Each new row is followed by what is left after taking away its nearest point in the smallest flat space through zero that holds the last named rows.

q855 (4 x 8):
[[ 25   3  17   2  17  10  -5 -14]
 [ 32   5 -10  24  -9   1  -6  -1]
 [ 20  19  14  17  22  17  -7 -20]
 [-10  55  15 -27  22   4 -14   3]]
New rows:
[ -8  28   7  -3  12  -5 -10 -32]
[ -1   2  -3  -4  -6 -15  -5 -23]
[  9 -10 -11  27  14 -27   3  -9]
[  0  -1  -5   6  19 -30   1  -3]
[ 12   6 -13 -31   3   1 -12  -6]
[  1  -2 -19 -11   2   7  -6 -14]
[-16  23 -10   9  20  -3  -5 -18]
[  0  -1 -10  -2   9 -13  -3 -10]
[ 15   1 -32  31 -22  19  -7 -11]
[  0  -1 -11 -10  -7  16  -6  -9]

q649:
[[ 23  23 -39  35   3  -7   7 -16]
 [ 12   6 -26  42  13 -26 -33 -19]
 [-14  -2  15  -4 -10 -34   6  24]
 [  0  16  22  26 -20   0 -24 -33]]
New rows:
[26 12  6 19 -1 -5  7  9]
[21  0 13  7  6  3 -1 12]
[ 13  -5  17  23  16   0  21 -19]
[  8 -13  20  14  20  -4  20  -9]
[ -5  -2   5 -16 -17   4 -17  10]
[  3   4 -10  -7 -14   3 -12   7]
[ 23  15   8  -4  24 -14 -15  27]
[ 25  22  16  -5  15   1 -10  16]
[  9   8 -25 -10  23  16 -23  -1]
[  0  18  -3 -10   1   1 -11   6]

q775 (4 x 8):
[[ -6  19   8  21  -3  -1 -16  -5]
 [-11  22  -5 -12 -15  -8  -2  12]
 [ -4 -13  12  -2  -1 -13 -11 -26]
 [-17   4 -19  -4  10 -16 -22  -1]]
New rows:
[ 17 -14 -22   8  -7   0   1   2]
[ 13  -5 -15   8 -17  -5  -3  -2]
[-14 -13   7 -19   9  -5  16 -11]
[-15   4   6  -1  11   2  10  -2]
[14 13  6 21 -2 25  8 10]
[ 2  1 -2 -2 -1  4 -2 -3]
[  3  19  -6  -1 -19 -24  14  14]
[  9   0  -5  11  -2 -20   9   2]
[-26 -23 -11   0  11 -24  20 -25]
[-21   1  -6  15   2 -10  27  -8]
[  5  24  18   8 -12  23 -14 -16]
[  3   6  -3 -12   1  18 -10  -9]

q479:
[[-40   2  -9  38 -11   4   6  28]
 [  7   1 -34 -15  14   4   7  26]
 [ -6 -22 -19  25  -4  -5  10  41]
 [ -7  -9 -24  30 -21  24 -15  41]]
New rows:
[ 20  20  -8 -14 -14  16  -5  -2]
[  7  10   1   1 -11  -2  10   2]
[  3 -20  25  23  16   6  20  26]
[ 5  2 20  4 19 21  9 11]
[ 24  13  21 -22 -23  18  -2  -5]
[  4   9  13 -10 -16   5  16  13]

q138:
[[ 20 -11 -12  16 -40   3  32  -5]
 [ 32 -16   7  21   5  -2  21   7]
 [ 31 -21 -30  11 -33 -16 -17  17]
 [ 19 -16  11  12 -10  -1  17  -1]]
New rows:
[-22  -4   6 -32   5  -1  -7 -11]
[  2  -9  -6 -15   5  -2   7  -2]
[ 13   6 -34   1 -20  22  16   6]
[ 5 -4 -1 -9  0 18 -2  4]
[ 14   7 -10  11  -7  15  16 -11]
[ 7  2  0  1  0  9 -7 -9]
[-11   2   9 -13  10  20   5 -14]
[ 5 -6 -4 -6  2 13 -2 -4]
[-15 -26   7  14   0 -21 -10   0]
[-19 -12  -5  17   4 -14   4  -2]
[  1  21  22 -10  13  -3  19 -20]
[ 12  13   3  -8  -1 -13   1  -9]

q472:
[[-34 -20 -19  10  41   7  17  29]
 [-24 -14  -3 -15 -12  29  31  18]
 [-35  13   0  -2 -20   6  -6  14]
 [-15  30 -40   8   3  -2  -7  31]]
New rows:
[-11  26  -9  19  18  25 -26 -26]
[ -6  14  -6  10  13  38  -9 -27]
[ 26  -4 -25  -7 -14 -17 -19   9]
[  3 -22  -9  -8 -10 -11 -12  10]
[12  1 27  6 18 -6  0 25]
[11  9 24  1  4 -1  2 28]
[-24 -12  18  11 -12  23   0 -21]
[ -3   1  -7  16  -1  17  -2 -14]
[ -8  13 -11 -12   7 -25 -14  -1]
[ -5   0  -5 -20   3 -13   2  -4]

q236 (4 x 8):
[[ 16 -10   5  26 -39  30 -36 -26]
 [  5  -7  20  30 -23   6   2   7]
 [ 22  -5  12   4   9 -13  -7  18]
 [ 19 -12 -14 -20 -14  14  18 -18]]
New rows:
[-39  -2  -6  20  -7  21  -1  -6]
[ -3 -12  -5   3   7   9  -1   6]
[ 30   0   7  -6 -14   5 -17 -16]
[ 2 10  9 -4 -4 -4  1 -6]
[ 18  17  -1  -6   4 -14  -9 -28]
[  8  18   7   5  -1 -16   5 -20]
[-12  28 -11  19   2 -23   9 -25]
[ 12  19  -8  16  -1 -24   8 -22]
[ -5   6   0  -5  17  -7 -14  -2]
[ 0 -1  4  0  2  0  1 -4]

q125:
[[-18  55  21  10  21  -5  -1 -10]
 [ -2 -19  -3 -11   1 -18  -8 -23]
 [  4  -7   9  16  -2   3   7  10]
 [-11  26   9  -6  -5 -13  32 -20]]
New rows:
[-11  15   4   7 -10  -1  -5   2]
[ -8   2   0   4 -14  -3  -6   1]
[  4   9 -14 -13  19  22   0   9]
[ 3 -5 -2 -3 18  8  9 -3]
[-10  -7   5  -5   7 -21  15  -9]
[-6 -3 -2 -4  9 -6  4  9]

q212, 4 rows:
[[ -6   9  -3   6  -4  36   5  -2]
 [-13  13 -48   6 -16  19  13  20]
 [ -9 -12 -19  16 -48  19   7  17]
 [-11  21 -33  -3  -4  10 -17  17]]
New rows:
[  5   5 -18  -1  13   5  11  25]
[ 9 -4  5  0  6  4  1 19]
[ 10   2 -25   2 -21 -24 -12 -26]
[ 10   6 -15   3 -12  -4  -6 -36]
[ 23   1 -14  26  15 -18 -26  19]
[24 -4 -5 33 13  2 -8 11]
[ 20  -3   5   2 -12 -25 -26 -20]
[ 16   5 -10   6  -7  -2  -5 -21]
[ 20  10  24   0 -21  20   0   6]
[21 15  6 -6 -7  0  6 11]
[ 26 -13   9  -4 -18 -15 -18   4]
[23  0 -4 -4 -2  4 -2  1]

q365 (4 x 8):
[[ 15   0  -3   0   6 -26   0   8]
 [  8  -3 -11   6   7  -8  15  13]
 [-13   9 -25   8   9  -6  -5  -3]
 [-14   0   6  -2 -10   3   3  28]]
New rows:
[-10  10   8  -5 -14  21  14   0]
[ 1 13  0 -4 -6 -2  8 -3]
[ -3 -19   6  29   5  -7  28   8]
[-13 -11  12  23   0 -11   4  -6]
[ -1  -6  17   7  23 -11 -29 -15]
[ -6 -11  12  13  22   2  -9   4]
[-23 -47  -7   8 -16   9  -7  14]
[ -7 -46  -9   8  -8  -6 -13  -2]
[-36  -9  15  -1   5  28  18  31]
[-10  -5  10  -2  19  -3   2   0]
[ 13 -19 -31  -7  -7  19   5 -25]
[  6 -16 -19 -14 -17   2  -6   0]

q396, 4 rows:
[[-22 -32  49  -9  16  -9 -17  -4]
 [  6  -5   6   7  -4  -5   9  18]
 [-28  12  15  12  24   5 -18  14]
 [-30 -43  11  22 -14  18   4  12]]
New rows:
[-14  13   2 -20   2  17  -4   4]
[ -5   5   4 -20  -6  13   5   9]
[-20  11   4   4  13 -19  14  23]
[-16   1  -6  -6   2 -14  15  -1]
[ 27  15  24   7  24  -4  22 -16]
[ 10   4  14  19  16  13  22 -18]

q926 (4 x 8):
[[-12  16   1  16 -12  -9 -17   6]
 [ -9  37 -27  -3   4   6  -5   0]
 [-17   2  -6 -27  -3 -19 -30  17]
 [ 29  -9   2  15  27   2 -14 -13]]
New rows:
[  0   2  26  24  15 -23 -15  11]
[ -5   8  11   1  17 -10  10  10]
[  8  -7 -21 -13  -3  -1 -14   0]
[  6  -7 -13   1 -12   2  -4  -2]
[  0  27  -9  16 -14  -8  10 -11]
[  7   3  -2  -3  -5 -14   4  -8]
[  3  -6  22  -5 -24   0 -24 -10]
[  7   5   8 -11 -15  12 -11 -16]

q5, 4 rows:
[[-19  24  10  10   7  -1  -6  -6]
 [-25 -16  -8   8  13  19  13 -10]
 [  1   4  -5  29 -37  43  15  27]
 [ 29  11 -15  -7  30  -4 -32 -29]]
New rows:
[-27  13  -9  22  25 -15 -38  -4]
[-11 -11 -14  15   1 -12 -23  17]
[ 30 -13   7   1 -12  12  11   3]
[ 8 -1 15  3  3  4  8 -8]
[-13   3 -17 -24   2 -21   9  16]
[ -8  12 -24 -12   2  -2   2  12]
[-16   2  -6  14   5   2  -1  12]
[-3 -2 -8  6  6 -6 -5 11]

q848, 4 rows:
[[ 35   3  -7 -27 -12   5 -27   0]
 [  8  27  12 -28 -12  32 -23 -22]
 [  7  36 -26 -28 -12 -15 -29 -26]
 [  1   1 -24  -3 -15   9 -30  -6]]
New rows:
[ -7   5 -11  -9  -8 -23 -10  -3]
[-7 -4  6 -5 -6 -5 -4  3]
[ 13 -18 -14   1  -4   6  12 -11]
[  7  -9 -10  -1  -3   6  15 -18]
[ 10  -8  14  23 -29  21   3  15]
[  8  11   5  14 -26  -3   6   4]
[ -8   3  19  13  11 -35  -3  -8]
[ -1  -4  19  10   2 -13 -20  -6]

q109, 4 rows:
[[-16 -38 -15 -12   5  33  11 -41]
 [ -3 -10   9  14  16  15  -6  -5]
 [ -2  -3 -46 -16 -18   3 -24 -45]
 [-18 -29   0  35  -4  22   7  -4]]
New rows:
[  0  -6  -5 -24  -7  -4   3 -21]
[ 0 -3  7  0 -3 -5 -2 -5]
[ 20   8  -1  -6 -20  10  -4   1]
[ 18   2   5  -1 -14  17  -1   1]
[  6  -2 -11 -11  14  -6   5  28]
[  2  -9 -19  -3  12   1  -2  17]

q50, 4 rows:
[[ -4 -28  32   5  22  35  13  21]
 [  5  -1  20   7  15  -1   1  55]
 [ 21 -16  24   9  40  15  -4  25]
 [  8   7   1  33  45  -1 -44  17]]
New rows:
[ -8   3   6  -8  11   1  22 -24]
[-10  11   5   0  14  -7  12  -5]
[-10 -14 -13  11   1  18  22  12]
[  2  -5 -23  11   4   4  13   5]
[ 22 -22  25 -15   5  23 -17  -7]
[  7  -4  12 -12 -15   6 -24   1]

q877:
[[ 10  -9 -14 -36 -33 -16 -30  -2]
 [ -1   7  -4 -13 -16   5  -4  12]
 [  9  -9 -16  -7  31   8  13  -7]
 [ 11 -11 -16  12   4   1   7   7]]
New rows:
[ -4  -6  15 -23   7  -9   5  -1]
[  0 -10   9  -7   1  -8   9   9]
[  6  -9 -17 -10 -21  38  -4   8]
[ -1 -12   2   4  -8  27  -7 -13]
[-27 -15   5   7   0 -17   7  19]
[-25 -16  -1  -7   5 -15   6  16]
[ 32  47   1 -10 -10  -5  10  -7]
[ 37  37  -1   3  -4 -12  10 -13]
[ -2 -23   6   2  15  -3 -10 -11]
[ -6 -12   5  -1   3   7  -6   6]
[ 1 18  6 21 19 -2 -6 -3]
[  7  15  -5   5   8  -3 -13   2]

q747:
[[  7   9   1  24 -17  33   1 -16]
 [ 33  14  20   1  -1  -3  28  12]
 [ -2  -2  -6 -21   5   0 -12  30]
 [ 31   4  25  -4 -22  21  -3 -22]]
New rows:
[ -6  -9  -4 -19 -13   3   1  11]
[ -6  -6  -3  -6 -13   1  11   1]
[  9   1   1 -28  -6   9 -12  36]
[-2  0  0 -1 -5 -1  2  1]
[ -4  12  29 -31 -23 -24  -6 -21]
[-18  23   8  -7 -19  -7   2   1]
[ 16   0  -7  -3  16  14   9 -15]
[ 10  -3 -12  -8  20  10   4  -9]
[  4   9  -4 -17  -6 -14  13  12]
[ -3   7  -8  -8 -12  -3   6  -2]
[-12  -5  -1 -12  -1  -5   9 -12]
[ -7   0  -2 -10  -4   5  11  -3]

q514:
[[ 19  15 -18 -12  -4  -4   4 -19]
 [ 10  36 -18 -19 -11   1  18 -17]
 [ -7  20  -6 -22  -7  -5  11  32]
 [-11 -24  -3  -9  33  -7 -13  -2]]
New rows:
[ 20   3  -6   3  26 -18  18  -8]
[ 12   4   6  13  16 -13  21   5]
[ 10 -11   6  14  23 -21  16  23]
[ 12   3   4  15  17 -15  24   5]
[  1 -10 -26 -11  17 -22 -11  15]
[ -6   2 -11  10   0  -7   0   1]
[ 12  18 -11 -13   8  19   7 -19]
[ 8  1  1 -3  6 17 -2  4]

q849, 4 rows:
[[  3   9  11  10 -12  16   3 -21]
 [ 15   2   5   9   5   6 -22  10]
 [-10  11  26   1  15  -9 -14  11]
 [ 11   1 -14 -13  -6  23  15   1]]
New rows:
[ -7   4   1  -6 -15   5 -11  -4]
[ -8   2  -2  -9 -12   1 -11   1]
[ -4  -2  -9 -26  -3  27 -10   3]
[-13  -6  -3 -13  -5   8 -17  -6]
[-10   1   2   7  -4  12  13  10]
[-8 -3  0 13 -4  6  6 11]
[ 10 -18   6  -6  -5 -19   0   2]
[ 12 -10  13  -9  -6  -6   3  -1]

q198:
[[-15 -13  14 -14  -2  -4  -2  29]
 [ 19 -21  -4  12 -14  -6 -13  35]
 [-10  27   9 -22   9  -9  23 -18]
 [-17 -28  15   1  -2  -4  -1   1]]
New rows:
[ 24  -1 -19  14  -5 -18  -9   8]
[ -4   0  -7  -1   5 -11  -6   0]
[ 13  17  11  23 -11  23  -3  15]
[ 1 11 23 17 -9 15  8  4]
[-10  -4 -17  19   9  21  11  16]
[ -7  -2 -10  14   7   7  25  10]

q220:
[[-20   1  -1  13 -12  19 -10 -18]
 [  9 -22 -10 -12   3 -34 -33   1]
 [ 41   3   4  17   0  -2  -4   4]
 [-12  14   8 -27  49  27  -8   3]]
New rows:
[ -1  -1  25  10 -24 -14  -6  21]
[ -7   4  28   3  -8  -2 -12  19]
[ 14 -15   2 -17 -24 -13  10  11]
[  6  -8   6 -15 -12  11  -1   1]
[-1 14  1  8  3  8 17  8]
[-3  4 -4  5  2 -2 -1  4]
[-20 -12  11   6  14 -22  12  14]
[-10  -8  14  20  13  -8   1   6]

q412 (4 x 8):
[[-15  17 -40  10  21  13  15  22]
 [-21   3 -14  39  26  20   8  16]
 [-37  20 -34  55  -1  20 -27   4]
 [-18   8 -10  40 -23   3 -12 -14]]
New rows:
[ -1 -10  15   5  17   7  19  14]
[-3  1  3 -1 -4  1  1  5]
[ -2  -1   4   6  13 -11  37 -30]
[ -8   6  -2  -4  17  -6   2 -26]
[ -1 -21   8   5  16  -3   4  42]
[ -1 -13  -1   4 -13 -13  -3  27]
[ -4 -24  30  -3 -15  -8 -11   3]
[-11 -11   1  -3  -9  -4   1  14]
[-9  9 12 32  5 -8  6 15]
[  0  13   9   5  -1 -16  -1  14]

q573, 4 rows:
[[ 14  43 -29  11 -14 -34  -4  21]
 [ 24  26 -12  -4 -42 -25 -23  13]
 [ 23  48  -5  -2 -19 -42   5  42]
 [  7  42  -3  29 -22  29   5  26]]
New rows:
[ 21   1   4  -4   8 -13 -12   9]
[ 15  -2   2   4  12   3 -11   3]
[  9  23 -25 -26 -13 -14  -9  -7]
[ -1  13  -8 -23   1  10   5  -6]
[ -1 -10  15 -18   7  13  21 -17]
[  5   8  -2 -10  -4   3  14 -13]

q209, 4 rows:
[[-17  11 -18  27   8   6  -5  -3]
 [ -2  21  43   6 -13  -2  12 -14]
 [ -6  41 -35  11   6  14   3 -40]
 [-12  16   6  20  -1 -17 -16   0]]
New rows:
[ -1  34  -5 -16   1   5  -1  11]
[ -4  21  -1 -12   2   8   1  23]
[  0  -6  -4  -6  10 -17  17  -2]
[ -4  -3  -2   0  10 -16  17  -3]
[-12  -2  -3 -19 -37  25  -1  -6]
[-18  -1  -5  -9 -35  14 -13   1]

q73 (4 x 8):
[[-27  -9   0 -33  12   5  -3   4]
 [-20 -26 -20   9  23   0  -6  -2]
 [ -1  -1   4 -31 -13  11 -10  11]
 [ -4 -26 -25   1  25  -3  20 -10]]
New rows:
[  3  10  21   0  -1 -12 -16  -3]
[  8  -5   6  -4   5 -10  -8  -5]
[  8  -6   0 -14   0  17  31 -13]
[-4 -3  6  4 -3 18  5 -7]
[  2 -24  15  -7  12 -10  -5 -21]
[  9 -18  20  -4   2  -9 -10 -18]
[  0  -7  16   2 -16   9  -2 -14]
[ -4 -12  11   2  -9   8   2 -16]
[ 4 -9 10  3  1 39  8 30]
[-1 -3 14 12 10 32 17 23]

q741, 4 rows:
[[  9   4 -54   3  14 -23   5  -7]
 [-16 -34 -29  17  18 -24  -4  23]
 [-34   2 -46  14  -3 -27   9   7]
 [ -2  14  -1  -6  10 -14  18  28]]
New rows:
[ 10   3  14  12 -14  24  13   0]
[ 8 -3 -5 16 -7 13 14  5]
[ -9   3   2 -24  -2  -2  13 -12]
[ -8 -10   1 -20   4  -4   8  -8]
[-2  0  0 10 -2 -2 -2 14]
[ 4  4 -1  8 -4  2 -4  5]
[  2 -23  -6  31   5   2 -15   6]
[ 6  7  0 20 -1  4 -2  5]
[ 39  -8  28  15 -23  38 -12 -21]
[ 14   0  -4  21 -15   7   8   9]

q892:
[[-18  10  20  -1  19  20 -20   3]
 [ 11  15   6   5  17  -5   9 -15]
 [-22   7  22  10 -16 -13  -8 -21]
 [  7   7  21  -4   3  -1   3   4]]
New rows:
[-19   9  18  -7  11   8  -4  10]
[-9  3 -1 -4  3 -4  8  4]
[  8  21 -11  12  12   9  17  -4]
[-3 12 -2  8 -7  9  9  6]
[ 30 -21  -2  34   0   4  -7  21]
[ 17 -14   7  41   1   2 -13   7]
[-19   4   0 -16   9   1  23 -10]
[-19   0   0 -19   4   2  22  -3]

q65, 4 rows:
[[-18 -21   8  38  28 -12 -19 -15]
 [ -3   6 -21  17  13   8 -25   2]
 [-30  23 -25  30  14 -18   1  -1]
 [-27 -18  -6  14  22  -8 -14  16]]
New rows:
[ -8   6  -3 -16 -15   3  -2   5]
[-9  1  2 -4 -8  0 -7 -5]
[  6   7 -24  -9  -5   9  24  24]
[ 9 -8 -8  9  5  6 15  5]
[ -3 -31 -23  19  -1  -2  -4 -17]
[  1 -23 -24   3 -13  -1   9 -10]
[ -4  10   4 -10  20  -4   7  -1]
[  2   8   4 -10  20   1   2  -3]
[  0 -10  11  18   5  -6   2 -21]
[ 0 -3 -3  1 -1  2  2 -1]
[ -8 -23  -7  -6  -2   6   7  15]
[ 0 -9 -9  5 -5  6  8 -2]

q446:
[[ 21  -7  19   4  13  12 -36   1]
 [ -7  10  34  11  55   0 -34 -21]
 [ 10  -1  20 -12  20  10 -18  14]
 [ 17  12  17  -1  36   3 -53 -17]]
New rows:
[ 10 -32   2  16   0  19  -4  -3]
[  1 -12 -11  -4   9   8   3  -5]
[  2  12   4 -20   4  20  13 -11]
[  5   5   5  -8  -2  22   9 -17]
[-6  2 17  4 39 -4 15  8]
[11 -1 -6  6  9 -4  6  3]

q653 (4 x 8):
[[-25 -24 -17  27  -3  29 -15  27]
 [ -3 -26  -1  22  -5  33  12  22]
 [-28 -23  -5  23 -22 -20  12  -5]
 [-17 -38  21   9  12  -8 -19  12]]
New rows:
[ -2  17 -26  -1  28  -2  42   2]
[-12   1 -16   0  38  -9  25   8]
[  6  28 -14 -30   5 -35   2  -2]
[  0  -3  -9 -10   4 -10   8  18]
[ -2  23 -12  -5   1 -15   9  21]
[ -2   8  -1  -2   5 -13  10  26]

q10, 4 rows:
[[-16  19  23  -9  25  -1  19  17]
 [ 13 -15  -3 -24  -1 -10  -3  35]
 [-11   4  23 -28 -18  -7  20   8]
 [ -1  10  -8 -15 -30  13 -30  13]]
New rows:
[  3  -6   3  16   6 -27  -1   8]
[ -4   4   6  12  -6 -20  -7   5]
[ 20   8   8  -7  -4  -4 -19   2]
[17  8 13 -2  2 -7 -8 -6]
[-39   0  39  18   4 -39 -20  -5]
[-26 -13  25  17  -2 -41 -33   3]
[ 10  13 -21  -3  -9   5  28  -6]
[ 10  17 -23  -4  -4   8  22   3]

q74, 4 rows:
[[-30  16  -5   0 -21  22  -3   1]
 [  6 -21  34  -3  15 -17  -6  12]
 [ -6  10 -11 -23 -19 -34  27  -1]
 [ -8 -18  -5 -17 -13  27  17 -28]]
New rows:
[ -6 -12  10  11 -11  12   2  -1]
[ 2 -5  1 12 -9 -1  5  1]
[-34 -12  29  -8 -12   1  36 -15]
[-8  5  7 19  8 -2 19 -7]
[-22 -38   4   7  -8   8  28  11]
[-10 -21 -12  21  -1   1  20  19]
[ -2 -10   4 -13   8  10 -14  15]
[  1  -4  -9 -16   4   4  -7  11]
[  4   2   4 -31   2 -12 -13 -39]
[ -1  14   5 -18   5  -9 -27 -26]

q998 (4 x 8):
[[ 11  13   3 -24   4  10 -22  21]
 [-24 -22  -9 -37 -18   5  -2 -12]
 [ -5 -13  -7 -45   5   2 -12 -19]
 [  4   0   1 -37 -16   4 -18  13]]
New rows:
[  3  19 -19   1 -25  25 -26 -21]
[  5  19 -18  12 -20  21 -21 -26]
[-19 -26 -19  13 -25 -23  26   6]
[  1  -7 -17  -2   7 -14   4  14]
[-17  15  -7  -6  17 -20 -11  14]
[-16   9  -6  -3   6 -28  -5   8]
[ 22  -4  26 -22  -3  -9  11  13]
[ 2 -8 20 -9  8  2 19  9]

q471:
[[-26  -6   7  37 -35 -12  16 -21]
 [ -1 -11   1  15 -36 -49  -2  -8]
 [-34  -7  38  -6  -8  -2   4 -43]
 [-36  13 -17   0 -15 -17   6 -10]]
New rows:
[ -4 -20 -12 -10 -10  22  -6  11]
[ -7 -23  -8 -11 -15  12  -7   5]
[  4  -5  16  20  15 -21 -17   2]
[ -8   4   6  18  21 -10 -13   4]
[ 17  -5  -9 -21  17  -5 -16  11]
[-2 -6 -4  1  2  1 -4 -2]
[ 24  22 -26   8  -6   6 -13   0]
[ 13  17  -6   3  -7   5 -13 -19]
[ 10 -22  -5 -22  -6  26 -10  -3]
[  0 -20 -13 -13 -19  15  -6  -5]
[-16  27  14 -12 -15  -7  -2  23]
[ -5  20  23  -4 -14   1  -1  24]
